All groups share one centre, and each spreads out both ways along 11 directions, with some noise.
(in the rows, 128 means zero)
Some rows, each with its group after it:
[161 119 133 122 179 150 127 153 127  65  94 151 119 160 115 172] : J766
[106 139  93 164 123 142 167 138 129 129  83  90 111 189 150 156] : J766
[117 155  72 130 176 113  77 152 170 157 117 173 141  91 110  79] : J189
[141 120 124 132 116 161 102 112 103 143 150 124 162 118 127 115] : J49
[159 101 114 171  89  86 138 117 115 136 128 153 194  82  87 162] : J189
[174  87  75 125 112 117 110 120 113 163 179 169 133 148 107 108] : J49
[127 144 119 123 141 119 144 109 103 114  99 179 146 132 145 123] : J766
[130  60 131 162 132  97 149 146 135  74 134 171  94 141 147 167] : J185
[119  94 139 158 184 207 128 180 139 101  83  94 106 138 127 161] : J766
[145 155  78 126 154 101 133  94 128 176 115 154 136 106 125  96] : J185
[156 132  88  92 187 132 125 149 147 149 155 115 106 150 104 117] : J49
[137 133 159 158 163 144 128 140 146 122 105  89  82 119 112 123] : J185
[126 178 111 154 143  96 118 146 129 142 110 108 144 140  99 107] : J189
[151 109 125 159 139 140 120 138 141 132 109 111 117 116 116 151] : J49
[118 133 121 134 120 151 115  93 167 144 127  89 107  85 134 134] : J49
[168 122 163  82 156 112 108 149 144 113 112 163 113 112 119 148] : J766
[125  83  87 143 140 174 133 164 154 131 160 105 164 101  76 155] : J189
[165 110 165 150 109 161  84 101 125  90 169  86 146 100  97 151] : J189
[164 110 141 144 158 192  79  87 103 134 125 147  82 123 159  70] : J49
[122 175 129 129  87 115 132 126 128 138  91 136 157 125  95 112] : J49
[136 153 169  89 165 146  72 105 144 110 113 160  73 107 160  81] : J49
[188 136 138  67  76 130  90 106 139 135 114 213 138 103  87 111] : J766
[170  77 124  88  77 155 107 193 141 168 111 158 133 154  95 157] : J189
[144 115 108 159 107 103 104  70 104 142 144 143 170  86 159 138] : J189
[132  68 144 146 134 152 179  87  99  55 124 201 125 108 151 151] : J185
[188 156  92  74 150 159  87  97 137 132  76 137 102 178 163 166] : J766
[133 159 109  81 121  85 144 134 140 147 172 153 111 151  84  77] : J49
[105  75 130  80 144 121 107 147 129 104 228 129 111 154 177 138] : J185
[174 118  95 165 166 172 140 132 118 149  95 131 106 142  86 107] : J766
[147 125  62 105 103 130  82 144 181 137 160  94 117 174 116 169] : J49
[112 124  83 118  94 137 127 101 179  91 181 113 110 136 107 141] : J189
[124 121 102 135 190  97 160  94 136 140 159 130  82 113 150 100] : J185
[147 107 168 130 130 109  94 127 111 125 152 168 127  98 129  90] : J189
[144  80 112 108 157 105 177 157 133 116 173 107 114 159 117 185] : J185
[ 77 119 100 174 126 209 158 146 114 126 127 104 156 133 106 101] : J766
[130  90 147 167  80 120 107 160 151 209  71 104  74 112 161 136] : J766
[139 114 156 124 122 134 112 133  83 138 107 183 164 111 142 108] : J185
[101 146 104 119 105 110 161 140 132 135  72 164 101 171 161 130] : J189
[ 98 163  93 137 199 171  95 107 147 123  90 109 108 115 185 115] : J185
[120 115 190 124 209 107 170 190 139  88 154  87  88 129  97 137] : J49
[150  98 169  93  99 177 108 134 121  83 161 138 148 128 103 149] : J185
[133 153 162  80  85 120 121 179 117 184 147  81 149 159  89 117] : J185
[123 126 128 153  67 180 177  89  69 121 129 137 140 164 112  90] : J185
[ 98 116 139 176 137 149 114 162 117 134  62 182 148  89 132  94] : J189
[173 139 120  86 125  75  93  98 144 188 133 107  99 132 168 151] : J766
[118  78  98  82  93 150 134 179 155 161 142 175 145 123 104 133] : J189
[141  98 143 113 158 135 186  86  77 118 136 184 142  98 140 116] : J185
[ 66 107 138 157 104 207 142 137 113 109  79 134 142 121 170 130] : J766
[126  93  97 194  93 159 120 136  91 150 115  94 185 143 145 169] : J49
[130 117 148 127  95  86 132 183 168 178 101  93 102 122 111 160] : J766
[143  92 105 144 120 129  78 150 131 147 162  80 152 144 147 172] : J766
[100 118 125  88 132  79 128 196 130 104 141 149 153 179 160 183] : J49
[109 122 113  87 156 189 128 204 166 134 110 125 119 145  93 132] : J189
[141 132  93 156 133 168  81 141 109 124  75 171 157 150 139 122] : J185
[112 187 147 145 143  92 135 142 145 160  93 101 143  85  90  99] : J49
[ 90  99  93 155 133 113 165 136 149 111 150 158 129 106 113 116] : J189

New rows. What belongs after each?
[ 90 117 107 171 148 227 156 108 102 126  92 119 149 112 143 110] : J766
[183 133  87 105 127 141  89 109 180 141  98 148 100 118 104 147] : J49
[126 114 163  96 131 123 176 162 121 107 127 126  81 182 130 141] : J189
[116 140 104 184 126 149 106 188 128 163  84 121 150 137  88  97] : J189
[140 121 124 173  90 152  89 128 105 108 106 178 124 151 120  90] : J185
[124 131 105 138 146 131 120 125  82  82 106 182 167 173 176 147] : J766
[213 104  87  98 132 193 101  77 154 133  92 177 109 104 103 150] : J49
[128 154 168 168 150 136  69 123 106 118 123 114  96 136 149  66] : J189
[128 105 118 150 108 121 129 111 136 108 217  89 128 126  90 115] : J189
[ 68 166 161 113 139 125 136 123 133 126 148  90 117 118 158  93] : J49
[107 169  87 130 144 134 124 142 124 155  69 136 148 152 155 123] : J185
[146  86 139 165 158 120 108 127 117 122 144 104 108 128 161 150] : J766
[159 120 150 118 123 165 101 139  95 139 116 148 168 121 114 124] : J185
[ 99 153 119 114 102 112 177 188 117 174  77 140 171 152 104 132] : J189
[129 108 131 146  98 166 153  68  97 173 148  81 142 101 154 122] : J185
[179 130 121 148 226 124 109 137 154 118  99 137  95  96  92 123] : J185
[136  88 132 144 173 113  90 186 127 176 156 103 149  96 127 133] : J766
[156 130 125 125 179 172  49 148 127 163 100 135 157  92 137 118] : J189
[ 79 117 129 137 157  95 130 155 122  99 164  76 139 166 194 182] : J766
[157 111 186 134  91 152 123 185  83 159  89 113 147 161 110 140] : J189
[ 90 109 143 113  76 171 154 155 152  89 167 100  88 175 103 122] : J189
[139 121 165 133  86 114 150 135 166 176  59 131  36 115 128 109] : J766
[124 120 113 105 137 142  78 128 107 124 191 154 180 125 136 103] : J766
[102 155 143  53 115 135 105 113 155 103 102 159 144 104 171 160] : J49
[118 141 118 124  96  91 159 148 185 113 105 115  99 135  93 168] : J49
[178 139 110 100 218 168 144  91 127  78 134 107 119 139 109 161] : J766
[160 178 105  65  84  51 154  89 134 143 132 164 164 128 101 145] : J766
[164 118 111 122 118 117 121 118 133 160 146 110 162 101  95 145] : J766
[136 112 112  90 113 186 108 177 161 135 122 112  94 183 115 143] : J189
[173 113 172 100 165 105 105 166 155 111 146 132 106 104  77 134] : J185
[127 118 134 116 187 200  94 104 113 120 117 117  90 139 196 113] : J49
[ 94  66 148 168 145 136 122 172 101 105 154  88 136 156 190 177] : J49
[171 111 124  97 123 120  67  84 130 165 186 123 114 108 152 110] : J766
[178  35 105 160 128 180 154 107 100  88 171 130 136 143 111 184] : J185
[146 106 176 137 130 162 137 136  94 118 126  95 186  92 106 168] : J189
[120  78  98 167  99 160 158  80 113 108 122 135 137 119 172 176] : J185
[106 100 170 115 104 143 118 160 139 115 127 154 147  85 115 132] : J766
[155 115 159 103 187 153  53 132 166  99 131 127 119  66 136 147] : J185
[113 143 165 170 172  98 139 166 142 137  99  86 118  90 109 129] : J49
[128 104 134 155  68  98 136 162 157 144  93  78 114 145 136 210] : J766
[154 123 125 140 156 142 136  93 107 155 113 132 138  91 132 119] : J185
[130 101 152 107 149 121  93 112 127 102 141 190 131  82 161 125] : J185
[132 141 166  77  87  67 126 141 150 115 119 170 111 125 128 146] : J766
[133 109 100 135 110 140 110 179 136 164 113 143 126 148 106 117] : J189
[153  88 126 113 157 157 172 172 119 124 111  95  76 208 142 179] : J189
[109 109 175 109 146 139 158 174 110 132 135 143 161  96 103 112] : J189
[142 107 135 136 154 172 103 137 118  76  74 143 108 165 185 184] : J766
[138  78 102 106  95 110 149 160 108 130 153 152 165 165 135 189] : J185
[121 153 126  74  74 125 169 118 108 114 134 174 181 142  91 127] : J49
[153  96  83 156 174 171 128 170 113 102 113 123 136 191 115 167] : J185
[143 109 132 116 127 164 166 118  80 147 149 113 153 141 123 130] : J185
[127  95  55 157  89 137  97 122 155 155 145 155 154 103 119 132] : J189
[112 167 128 138 123 128  96 182 155 135 102 142 120 141  84  74] : J189
[146 103 137  79  90 162 150 104 143  90 137 106 117 152 142 205] : J189
[149  84 145 163  91  63 109 114 129 162 161  88 109 113 166 167] : J766
[171  93 150 101 161 148  72 157 141 127 146 161 124  92 105 118] : J189
[166 116  95 124  94 126  88  96 119 146 121 121 150 146 167 181] : J766
[213 111  79 147 175 118  84  98 102 186 143 124 132 130 129 117] : J766
[ 95 136 157 119 137  98 189 123 121  89 147 132  98 148 136 114] : J189
[133 101 155 143  99 136 103 104 131  92 179 140 115 104 118 108] : J189
[138 106 205 127 170 140 108 160 114 129 102 124 124  84 145 132] : J185
[122  76  91  93 120 121  95 109 147 151 201 189 136  82 150  97] : J189
[ 99 101 112 204 110 151 111 108 137  95 161 124 128  95 117 100] : J189
[157 132 139  99  85 132 121 148 168 169 105 137  84 118  74 103] : J766
[140  63 126 151 157 143 129  92 135  63 145 169 108  93 158 159] : J185
